There are 3 nested groupings, the coarsest first. Each group lies inside one group of the grouping before and may be the whole of it. The rows also spread widely along 9 directions, which tell nothing about the answers.
Known rows, each followed by its group in each grouping:
[-0.11  1.69 -0.23  2.05 -1.91 -2.55  1.55  2.47  0.11 -2.84  0.08 -0.06
 -1.43  1.47  0.12  2.70 -0.06 -0.63  1.44 -0.86 -0.75 -2.22 -0.54 -2.28
  0.41]	q_947 q_788 zilep
[-1.11 -1.56 -0.97 -3.33 -0.01  0.34 -2.05  2.83 -0.88  0.42  0.50 -0.74
 -2.21 -2.44  0.01  0.76  1.86  2.11 -1.74 -1.85 -0.51 -1.60  1.13 -1.36
  1.27]	q_726 q_144 rofe
[ 0.40  1.77 -1.47 -0.36  1.30 -0.95  0.45  2.43  0.02 -0.34  1.09 -0.25
 -1.53 -0.39 -2.03  0.56 -0.89  0.95  1.24  0.89 -0.70 -2.28  1.37 -2.13
  1.19]	q_726 q_144 Nipe
[-0.14  1.37 -1.42 -0.85 -0.79 -1.40  0.23  2.95 -0.24 -2.19  1.12 -0.41
 -2.65 -0.01 -0.92  2.47  0.38  0.00  0.39 -0.19  0.28 -2.70 -0.35 -1.52
  0.72]	q_218 q_246 vifa
[ 2.10 -0.91 -0.28  0.42  1.53 -0.13  0.77  0.49 -0.56  0.70  0.28  2.21
  1.40  1.31 -1.82  0.88 -1.34  1.10  0.16  0.40  1.07  2.15  1.78  0.44
 -1.13]	q_726 q_144 zosig
[ 1.61 -0.10  0.54  0.96 -0.98 -1.10 -0.54  1.60  1.09 -1.02 -0.87 -0.23
 -1.86  0.45  0.94  2.04  1.36 -1.72 -1.36  1.10  1.39 -0.96 -0.50  1.30
 -0.54]	q_726 q_711 Gim
[ 0.77  1.52 -2.38  1.00 -0.12 -1.42  0.87  3.00  0.90 -0.56  0.70 -1.50
 -2.90 -0.17 -2.68  1.15 -1.91  2.86  0.44 -0.22  2.16 -1.09  0.18 -1.89
  0.43]	q_653 q_152 remog
[ 0.29  1.15 -0.23 -0.90  0.74 -0.17 -1.12 -1.69  0.96  3.29  0.83 -0.57
  0.26 -2.01  1.59 -1.65  1.16 -3.41 -0.51  0.60 -2.29 -0.20  1.15  1.93
  2.08]	q_653 q_152 noki
[ 0.37  0.39 -0.52 -0.86  1.22  0.09  0.78 -1.51  0.12  0.04  0.33  0.22
  1.10  0.05 -1.83 -1.62 -1.01 -2.19 -0.40  1.44 -0.82  0.02  2.31  1.37
 -0.95]	q_218 q_238 neti
[ 0.51 -0.22 -0.75 -1.13  2.20  0.34 -0.84  0.80  1.17  3.03  1.25 -1.00
  0.25 -1.51  0.61 -0.76  1.64  0.26 -1.19  0.62 -1.43  1.48  1.62  0.63
  1.87]	q_218 q_238 lalo
[-1.70  1.75 -0.55 -0.24 -2.80 -1.47  0.87 -1.45 -1.66 -0.97  0.00 -0.23
 -2.84 -1.27 -1.26 -1.10 -3.27 -1.51  2.02 -1.46 -2.18 -3.08  0.44 -0.73
  0.33]	q_653 q_372 Reta
[-1.62 -0.87  1.40  0.89 -1.36 -1.21  2.62 -0.98 -0.32 -1.21 -2.72  0.73
  3.40  1.27  0.28 -2.60  0.26 -1.26  0.80 -1.16 -2.74  0.44  0.35 -2.19
 -2.11]	q_653 q_340 zur
[ 1.04  2.16 -1.43  0.64  0.72 -1.22 -0.34  1.51  0.89 -0.19  1.35  0.22
 -3.47 -2.09 -0.83  2.61 -0.47 -0.96  0.84  1.10  0.64 -2.24  0.22  1.54
  0.40]	q_218 q_546 Serek
[-1.74 -3.08 -0.60 -0.65 -0.13  0.30  0.30  1.01  1.22  0.38 -2.87 -2.48
 -1.70 -2.84 -0.31 -1.70  0.25  3.09 -2.54 -1.10  0.32 -2.09  0.48  0.17
 -1.41]	q_947 q_823 kogup
[ 1.81  0.40 -0.46  1.31 -1.16 -1.66  0.59  1.52  1.00 -2.33 -0.42 -1.02
 -1.67  2.46 -1.70  0.93 -1.14 -0.52 -1.55  1.56  3.22 -1.39  0.31  0.39
 -0.80]	q_947 q_823 Pif
[-1.20 -0.05  0.09  0.53 -2.70 -2.20  0.50  3.24  0.41 -0.96 -0.13 -1.85
 -2.11  0.95  0.84  0.65  1.27  0.77 -0.83 -1.43 -0.53 -1.69 -0.63 -2.43
  2.23]	q_947 q_823 Tifa
[ 0.60  1.35 -1.05  1.13  2.59 -0.23  0.38  0.08  1.62  1.96  0.06  0.02
 -1.06 -2.37  0.47 -0.33  0.03 -1.11  0.13  2.05 -1.26 -0.76  1.10  2.01
  0.21]	q_218 q_546 duda
[ 1.46  2.74 -0.74  0.20  0.50 -1.58  0.75  0.56 -0.20 -0.23  2.63  0.08
 -0.44  1.54 -1.37  0.99 -1.35 -1.89  0.81  1.13 -0.29 -0.45  1.77 -1.22
  2.08]	q_947 q_205 Guk
[-0.02 -1.63  0.70  3.41  0.89 -0.98  3.22  0.08  1.30  1.45 -2.15 -0.29
  0.82 -0.25  0.85 -0.60 -0.67  1.74  0.63 -0.12 -1.02  0.77  0.51 -0.27
 -1.34]	q_947 q_205 rek
[ 1.40  1.20 -0.98  2.94 -0.38 -2.45  2.23  3.87 -0.45 -1.30  1.63  1.11
 -1.42  1.09 -1.18  4.85 -0.85  2.88  2.52 -1.16  0.60  0.28  0.08 -3.29
  0.24]	q_947 q_205 Guk
[ 0.73 -3.19  0.24 -1.11 -1.19 -0.34 -0.99  2.37 -0.94 -0.36  0.28  0.43
  0.06  0.30  0.01  2.87  0.97  2.89 -2.10 -3.13  1.91  2.48  0.57  0.00
 -0.34]	q_947 q_788 zilep
[ 0.38  0.46 -1.12 -2.16  1.23  0.82 -1.71  0.52  0.14 -0.99  0.85 -0.41
 -1.42 -3.63 -0.14  2.45  1.45 -1.63 -1.14  0.39  0.41 -3.02  1.15  1.64
 -0.90]	q_947 q_205 Guk
[ 0.92  0.29 -1.82 -0.19  2.91  0.83 -0.13  3.48  1.19 -1.14 -0.21  0.07
 -0.23 -2.74 -0.53  2.49  1.67  3.32  0.56  0.14  0.82 -1.40  0.55 -1.07
 -2.05]	q_653 q_372 Reta
[-0.98  1.35 -0.34  1.27 -1.97 -2.29  1.16 -0.80  0.61  0.95  0.24 -2.32
 -2.67  0.48  0.25 -2.18 -2.31 -1.52 -0.05 -0.25 -1.89 -1.92  0.40 -0.57
  3.03]	q_947 q_788 zilep
[-1.57 -0.87  1.09  1.64 -1.78 -1.93  1.81  1.84 -0.52  0.78 -0.96  0.63
  0.04  1.08  1.87 -0.31  0.99  0.86  1.30 -1.74 -3.29  0.17  0.13 -3.01
  1.45]	q_726 q_144 rofe
[-2.08  2.94 -1.02  0.91 -1.37 -2.51  0.68  1.30  1.59 -0.44  0.54 -3.18
 -3.82 -0.89  0.84 -1.42  0.30 -2.97  0.53  1.06 -3.30 -4.62 -0.12 -1.72
  2.83]	q_218 q_238 neti
[-0.02  0.91 -0.68 -0.15  0.79 -0.67  1.16 -0.62  0.49  0.04  0.36 -1.15
 -0.37 -0.10 -1.12 -1.28 -1.20 -1.04 -0.42  1.10 -0.72 -1.58  1.68 -0.59
  0.78]	q_947 q_205 Guk
[-0.18 -0.50  0.88 -0.82 -0.03 -0.65  0.74  1.54 -0.43 -2.14 -0.40  0.81
  1.77  1.43  0.43  1.72  2.01 -1.26 -0.33 -0.59 -0.76 -0.49  0.89 -1.75
 -0.84]	q_947 q_205 rek
[-0.25  0.26 -1.78  2.73  1.04 -1.62  2.40  2.99  2.19  1.99 -0.61 -2.63
 -1.21 -0.13 -0.64 -1.44 -0.60  4.58  0.52 -0.17 -0.43  0.10 -0.05 -3.48
  1.75]	q_653 q_152 noki
[ 0.04  1.10 -1.35  1.84 -1.29 -2.41  1.77  2.66  0.41 -0.77  0.55 -1.03
 -3.60  0.22 -0.98  1.62 -1.52  1.58  1.04 -0.47  0.30 -1.90 -0.91 -1.40
  0.99]	q_218 q_246 vifa
[ 0.62 -0.34 -0.04  0.28  0.71 -0.49  0.01  0.59  0.89  2.14  0.41 -0.32
  0.37 -0.73  0.57 -0.39  0.58  0.20 -0.84  0.17 -0.54  0.72  1.17  1.01
  1.47]	q_947 q_823 Tifa
[-0.53 -1.24  0.32 -0.77 -0.60 -0.34 -1.35  0.27  0.45  1.59 -0.23 -0.10
 -2.48 -3.29  1.62  1.14  1.46 -0.89 -1.49 -0.94 -0.50 -0.50 -0.12  3.01
  0.16]	q_218 q_546 Serek
[-0.16 -1.95  1.86  0.13 -3.77 -1.66 -0.63 -0.25 -0.46  0.11 -0.66  0.00
 -0.93  0.77  1.66  0.60  0.86 -2.17 -1.89 -1.68  0.31  0.52 -0.29  2.19
  0.73]	q_947 q_823 Tifa

New rows, each followed by its group in each grouping:
[-0.51 -2.64  1.34  0.01 -1.52 -0.92  1.16  0.64 -1.52  0.11 -1.30  1.47
  1.06  1.22 -0.48 -0.17 -0.53  1.49  0.27 -2.01 -0.95  1.67  0.93 -1.09
 -0.70]	q_726 q_144 Nipe
[-0.52  0.54  1.16  1.63 -3.70 -2.61  1.37  0.26 -0.51 -2.72 -0.85 -0.15
 -2.69  0.75  0.65  2.25 -0.64 -3.00  0.84 -0.92 -0.43 -2.97 -0.80 -0.07
 -0.55]	q_947 q_205 rek
[-0.93 -0.77 -2.02 -0.35  1.43 -0.08  0.86  2.09 -0.27  1.77  1.03 -0.79
 -1.67 -2.74 -1.96  0.15 -1.10  4.33  0.66 -1.53 -1.30  0.35  1.48 -1.87
  0.36]	q_218 q_238 neti
[-1.65 -1.17 -0.43 -0.76 -0.43 -0.07  0.16  1.38  0.11 -0.91 -1.40 -1.42
 -2.34 -3.39  0.68  1.35  1.12  0.84 -0.54 -1.35 -0.97 -3.56  0.07 -0.56
 -1.09]	q_947 q_205 rek
[-2.17  0.35 -0.62 -0.59 -0.77 -0.90 -0.28  0.60 -0.61  1.36  0.08 -0.29
 -3.02 -3.30  1.11  0.29  0.43 -0.20  0.44 -1.56 -3.18 -1.77  0.14 -0.05
  1.35]	q_218 q_546 duda
[ 1.52 -0.43 -0.34  0.24  1.57  0.57  0.08 -0.63  0.51  0.19 -0.23  0.38
 -0.72 -2.62 -0.43  2.04 -0.42 -0.81 -0.42  0.79  1.17 -1.05  1.25  3.04
 -2.15]	q_947 q_205 rek
[ 1.17  1.78 -2.37 -2.61  3.18  0.34 -1.05  0.15  1.60  2.70  2.58 -2.58
 -1.38 -1.02 -1.13 -2.64 -0.53 -1.05 -2.30  2.80  0.11 -0.99  2.20  1.13
  3.40]	q_218 q_246 vifa
[-0.07  0.53 -1.26  0.90  2.21 -0.10  1.24  2.30  1.85 -1.00 -1.65 -0.66
  0.98 -2.19 -0.15  0.20  1.54  1.45  0.78  0.75 -0.63 -1.96  0.17 -1.91
 -2.18]	q_653 q_340 zur
[ 0.31  1.46 -0.71  0.68  0.79 -0.49  1.16 -1.49 -0.61 -0.41  0.05  1.96
 -0.63 -1.16 -1.77  0.53 -2.13 -2.15  1.58  1.10 -0.98 -0.90  1.43  2.12
 -1.64]	q_218 q_546 duda
[ 0.75  2.04 -0.54  0.40  1.22 -0.65  0.96 -0.18  0.01  0.48  1.25  1.27
  1.15  0.03 -1.01  0.34 -0.70 -1.31  1.61  0.85 -1.56 -0.46  1.86 -0.01
  0.85]	q_947 q_823 Tifa
[-0.32 -1.96  1.59  1.16 -1.60 -1.74  2.47 -0.30 -1.17  0.89 -0.31  1.20
  2.12  2.63  0.37 -0.56 -0.82  0.69  0.13 -2.10 -1.44  3.26  1.13 -1.79
  0.50]	q_947 q_205 Guk
[-0.68  0.15  0.77  1.71 -3.27 -3.36  1.71  3.85 -0.39 -1.74  0.18 -1.24
 -2.10  3.07  0.83  2.00  0.51  0.88  0.30 -1.99 -0.47 -0.65 -0.85 -4.30
  2.08]	q_947 q_205 rek
[-1.61  1.42 -0.53  0.27 -1.04 -1.60  0.68  1.46  0.82 -0.01 -0.38 -2.09
 -1.61 -0.18  0.72 -1.46  0.49 -0.95 -0.20  0.26 -2.43 -3.27  0.35 -2.36
  2.43]	q_947 q_823 Pif
[-1.10  0.20 -0.43  0.79 -1.36 -1.90  1.49  3.68 -1.26 -1.87  0.50  1.14
 -0.56  0.52 -0.43  3.52  1.25  2.22  2.69 -2.50 -2.14  0.04 -0.26 -4.05
 -0.03]	q_218 q_238 lalo
[-1.58  0.70 -1.11 -2.76 -1.27 -0.77 -1.26  1.34 -0.51 -0.86  1.07 -1.89
 -2.85 -1.26 -0.51  0.02  0.99 -1.15 -0.98 -0.85 -1.43 -2.62  0.55 -1.26
  1.83]	q_218 q_238 lalo
[-2.08 -2.92  0.78  0.50 -2.08 -1.51  1.25  1.21  0.14  1.13 -1.31 -1.70
 -0.78  0.27  0.90 -1.89  0.55  1.87 -1.31 -2.33 -1.89  1.14  0.04 -1.61
  0.65]	q_218 q_238 neti
[ 2.54 -2.08  1.32  0.61  0.81 -0.43 -0.24  1.87  1.22  1.91 -0.38  0.58
  2.03  2.58  1.33  0.42  2.12  0.52 -2.49  0.68  1.41  4.29  0.90  0.70
  0.45]	q_726 q_711 Gim
[-0.04 -2.13 -0.99 -2.26  1.60  0.95 -0.33  1.93 -0.56 -0.56  0.12 -0.05
  0.38 -2.09 -1.05  1.89  1.14  3.07 -1.42 -1.47  0.79 -0.02  1.61 -1.11
 -1.38]	q_947 q_205 Guk
[ 1.30 -1.73  0.96  1.69  0.42 -0.44  1.89  0.65 -0.16  0.22 -1.70  2.13
  1.71  1.30 -0.60  1.07 -0.33  1.42  0.55 -0.22 -0.03  2.39  0.79 -0.30
 -2.13]	q_726 q_711 Gim
[-1.16 -1.04 -2.01  1.81  1.29  0.03  2.59  0.53  1.48  2.01 -2.16 -1.73
 -1.45 -3.16 -1.87 -2.17 -2.32  4.83  0.65 -0.91 -0.40 -0.74  0.58 -1.01
 -1.39]	q_653 q_152 remog
[-1.50 -0.85  0.21 -1.98  2.06  0.53 -0.59  1.39  1.27  2.21  0.18 -1.54
  2.10 -1.74  3.23 -1.43  4.39 -0.36 -1.88 -0.22 -3.56 -0.33  1.42 -1.87
  2.36]	q_947 q_205 Guk
[ 0.57 -1.75  0.01  0.09  2.20  0.59 -0.08  0.32  0.75  3.22  0.52  0.39
  1.17 -2.43  0.99  0.06  1.38  0.77 -0.64 -0.26 -1.33  2.57  1.69  1.84
 -0.20]	q_218 q_238 neti
[ 2.02  0.51 -0.34 -0.35  1.69 -0.27 -0.22  0.73  0.46  1.09  1.58  1.37
  0.63 -0.36  0.41  1.97  1.04 -1.50 -0.10  1.10  0.25  1.03  0.91  2.14
  0.10]	q_218 q_246 vifa
[-0.36  0.04 -0.59 -1.99  0.83  0.25 -0.05  0.44 -0.43 -0.81  0.26 -0.45
 -0.44 -1.53 -0.81  0.68  0.34 -0.55 -0.56 -0.35 -0.67 -2.01  1.50 -0.59
 -0.40]	q_947 q_205 rek
[ 2.85 -0.04 -0.45 -0.81  1.56  0.07 -1.16  1.00  1.39  0.74  0.79 -0.15
  1.59  1.16 -0.45  0.59  1.53 -0.76 -2.18  1.41  2.50  2.05  1.20  1.48
 -0.09]	q_653 q_152 noki
[-1.00 -1.06 -0.19  0.32 -1.09 -0.96  0.83  0.75  0.70 -0.40 -1.02 -2.27
 -2.08 -0.87  0.21 -0.68 -0.14  0.42 -1.57 -0.47  0.00 -2.03  0.13 -0.60
  0.23]	q_947 q_205 Guk
[-0.03  0.13 -0.32  0.19 -1.97 -1.63 -0.06  0.43  0.02  0.28  0.53 -1.34
 -2.97 -0.26 -0.26  0.15 -0.61 -1.06 -0.61 -0.37 -0.27 -0.57  0.10  0.75
  1.11]	q_218 q_238 lalo
[ 1.45 -0.84 -0.11 -0.67  1.10 -0.39  0.99  1.12 -0.79  0.21  1.37  1.08
  2.06  1.83 -1.44  0.90 -0.28  1.47 -0.56 -0.54  0.56  2.69  2.20 -1.59
  0.16]	q_947 q_205 Guk
[ 1.28 -0.13  1.27  1.95  1.01 -0.92  1.60  0.25  0.00  1.29 -0.19  2.79
  3.00  2.00  0.98  0.35  0.73 -1.07  1.41  0.65 -1.73  2.37  1.61 -0.15
 -0.09]	q_726 q_144 rofe
[-0.48 -1.01  0.17 -0.43 -2.73 -1.76 -0.90  2.24  0.42  0.60 -0.08 -1.97
 -1.87  0.51  1.34  0.22  1.72  0.34 -1.89 -2.04  0.19  0.27 -0.78 -1.19
  2.09]	q_653 q_152 noki
[-0.26  1.22  1.37  0.39 -2.03 -2.32  2.07 -0.91 -0.60 -1.09  0.16  0.85
  1.39  4.01  0.47 -1.39 -0.44 -4.53  0.60  0.53 -2.33  0.05  0.26 -0.53
  1.33]	q_218 q_246 vifa
[ 0.35  1.29 -1.16  2.90  2.70 -0.32  2.48  0.00  3.20  1.39 -1.69 -2.13
 -0.26 -1.09 -0.04 -3.38 -1.21  0.95  0.39  2.58 -0.77 -1.52  0.72  0.05
 -0.52]	q_653 q_372 Reta
[-1.81 -3.05  1.82  1.60 -1.26 -0.94  2.32 -1.09  0.19  1.11 -3.58  0.31
  1.63  0.79  1.72 -3.09  0.43 -0.31 -0.74 -0.97 -2.66  0.48  0.06 -0.23
 -1.08]	q_726 q_144 zosig
[ 1.15  1.67  0.20  2.12 -0.22 -1.70  2.07 -1.52  0.15  0.34  0.59  0.27
 -0.08  1.31 -0.75 -0.33 -2.15 -2.42  0.93  1.28 -0.70 -0.11  1.37  0.43
  0.59]	q_947 q_205 Guk
[-0.06 -2.17  1.08 -2.04 -0.63  0.02 -0.93  1.37 -1.08 -0.66 -0.08  0.85
  0.70 -0.71  1.18  2.49  2.42 -0.32 -1.43 -2.01 -0.09  0.45  0.65  0.05
 -0.81]	q_947 q_205 rek
[ 0.60 -1.15  0.02  1.46 -2.07 -1.83  0.60  1.85 -0.22 -0.11 -0.43 -0.25
 -1.89  0.50 -0.37  1.52 -0.71  1.66 -0.64 -1.24  1.45  0.28 -0.04 -0.17
 -0.04]	q_947 q_823 Pif
[ 2.10  2.55 -1.53  1.69 -1.17 -2.11  0.30  0.48  0.13 -0.14  1.45 -0.69
 -3.44 -0.76 -2.22  1.33 -3.22 -0.75  1.15  0.54  2.02 -1.15  0.13  0.81
  0.18]	q_653 q_340 zur
[ 2.57  1.04  0.37  3.81 -0.05 -1.76  2.76 -0.64  0.09 -0.13 -0.68  2.09
  0.01  2.22 -1.71  1.04 -3.08 -0.79  2.13  1.59  0.52  1.20  0.75  0.64
 -1.50]	q_726 q_711 Gim
[-1.17  1.77 -0.37  0.87 -0.76 -2.01  0.26  1.41  1.86  1.68 -0.19 -3.03
 -1.34 -0.81  2.28 -2.54  1.41 -1.44 -0.33  0.36 -2.78 -1.88 -0.31 -2.23
  3.10]	q_653 q_340 zur
[-0.78 -0.24  0.86 -0.49 -0.67 -0.69  1.67 -1.62 -0.90 -0.65 -0.77  0.26
  0.90  0.78 -0.74 -1.23 -1.31 -2.12  0.22 -0.35 -1.70 -0.89  1.44 -0.42
 -0.68]	q_947 q_205 rek
[ 1.65  2.11  0.08 -0.02 -0.76 -1.50  0.85 -1.16 -0.83 -1.11  0.89  1.22
  1.61  2.12 -1.90 -0.64 -1.96 -3.28  1.07  0.72 -0.09  0.74  1.42 -0.25
 -0.47]	q_653 q_340 zur
[-1.75  2.16 -1.44 -1.86 -1.10 -0.66 -0.61  0.41 -1.08  0.12  1.10 -1.14
 -3.22 -2.90 -0.54 -0.73 -1.21 -0.39  1.36 -1.43 -2.64 -3.56  0.74 -1.64
  2.09]	q_653 q_372 Reta
[-0.05  1.21 -1.53 -0.01  0.56 -1.05  1.12  1.10 -0.76  0.26  1.43 -0.01
 -1.19 -0.29 -2.35  0.59 -1.47  1.29  1.70 -0.31 -1.32 -0.04  1.24 -1.74
  0.85]	q_218 q_238 lalo
[-0.04  0.77  1.60  0.51 -2.28 -2.18  0.04 -0.78 -0.14  0.91  1.07  0.23
  0.22  1.75  2.04 -0.57  0.94 -5.06 -0.15  0.08 -2.71  1.06  0.56  0.95
  2.22]	q_218 q_238 neti
[-0.60  0.95 -0.92  0.79  1.88  0.46  0.94 -0.96  0.95  1.08 -0.71  0.28
 -0.25 -4.03 -0.17 -0.15 -0.27 -0.65  1.33  0.82 -2.30 -2.76  1.27  1.84
 -0.92]	q_947 q_823 Tifa
[ 0.10 -1.20  1.99  1.92 -0.76 -1.33  2.29 -0.16 -0.12 -0.38 -1.37  1.44
  2.17  1.62  1.30  0.91  0.67 -1.33  0.67 -0.74 -1.35  1.27  0.46 -0.33
 -1.35]	q_947 q_205 rek
[-0.24 -1.85 -0.04 -1.34  0.32  0.14 -0.62 -0.08  1.13  0.95 -0.76 -1.80
 -0.39 -0.92  0.25 -1.67  1.21 -0.48 -2.71  0.45  0.05  0.32  0.91  1.64
 -0.22]	q_218 q_238 lalo
[-0.16  0.62 -1.19  0.13  0.74 -0.28  1.63 -0.46  0.75  0.23 -0.98 -0.57
  0.38 -0.48 -2.01 -1.91 -1.71  0.15  0.44  0.46 -0.29 -0.69  1.23 -0.44
 -0.89]	q_653 q_152 remog
[ 2.14  2.62 -0.44  2.92 -0.74 -2.54  1.80  0.51 -0.17 -0.04  1.41  1.12
 -0.62  2.45 -1.50  1.53 -2.56 -1.19  2.09  1.07  0.31  0.41  1.01 -0.29
  1.06]	q_947 q_823 Pif
[ 1.16  2.39 -1.52 -1.01  1.93 -0.39 -0.33  0.55  0.74  0.34  2.07 -0.68
 -0.50 -0.16 -1.47 -0.16  0.09 -1.92  0.12  2.20 -0.70 -0.70  1.87  0.07
  1.51]	q_218 q_238 lalo
[-1.87 -1.22  0.82  1.58 -0.09 -0.54  2.74 -1.40  0.66  0.88 -2.63  0.02
  1.68 -0.72  0.41 -2.79 -0.46  0.25  0.59 -0.37 -2.89 -0.67  0.81 -0.08
 -0.79]	q_947 q_823 Tifa
[-1.27 -1.14  0.50  0.34 -2.29 -1.84  1.94  2.18 -1.98 -1.61 -0.34  0.66
 -0.95  0.81 -0.68  2.24 -0.70  2.35  1.32 -3.29 -1.08 -0.25  0.10 -3.64
 -0.29]	q_947 q_205 rek
[ 0.00  0.14 -0.38 -1.74 -0.90 -0.29 -0.55  0.03  0.94 -1.66 -0.89 -1.54
 -0.14  0.76 -0.97 -1.53  0.49 -2.61 -2.41  0.81  1.24 -1.68  0.63  0.62
 -0.63]	q_653 q_152 remog
[ 0.20 -1.32 -0.75  0.36  0.61 -0.20  0.75  1.48  0.35 -0.30 -0.36 -0.61
 -1.01 -1.82 -0.44  1.58  0.10  2.22 -0.76 -0.69  0.80 -0.77  0.66 -0.29
 -1.20]	q_947 q_205 Guk
[-0.85  1.55  0.23 -1.63 -1.12 -1.29 -0.54 -0.13  0.21  0.45  0.76 -1.47
  0.19  1.72  0.72 -2.61  0.76 -3.50 -1.45  0.86 -2.26 -1.57  1.38 -1.30
  3.33]	q_947 q_823 Pif
[-2.11  1.50 -0.77 -1.56 -2.69 -2.00  0.99  0.88 -2.19 -1.32  1.33 -0.05
 -2.56  0.31 -1.28  0.20 -1.52 -0.93  1.75 -1.98 -2.80 -2.64  0.14 -2.76
  2.11]	q_218 q_246 vifa
[-1.75 -0.04 -0.98 -0.21 -0.25 -0.89  0.42  1.12  1.09 -0.16 -0.96 -1.98
 -3.36 -2.22 -0.59 -0.89 -0.21  0.75 -0.79 -0.05 -0.66 -2.97 -0.07 -0.04
  0.28]	q_218 q_546 Serek
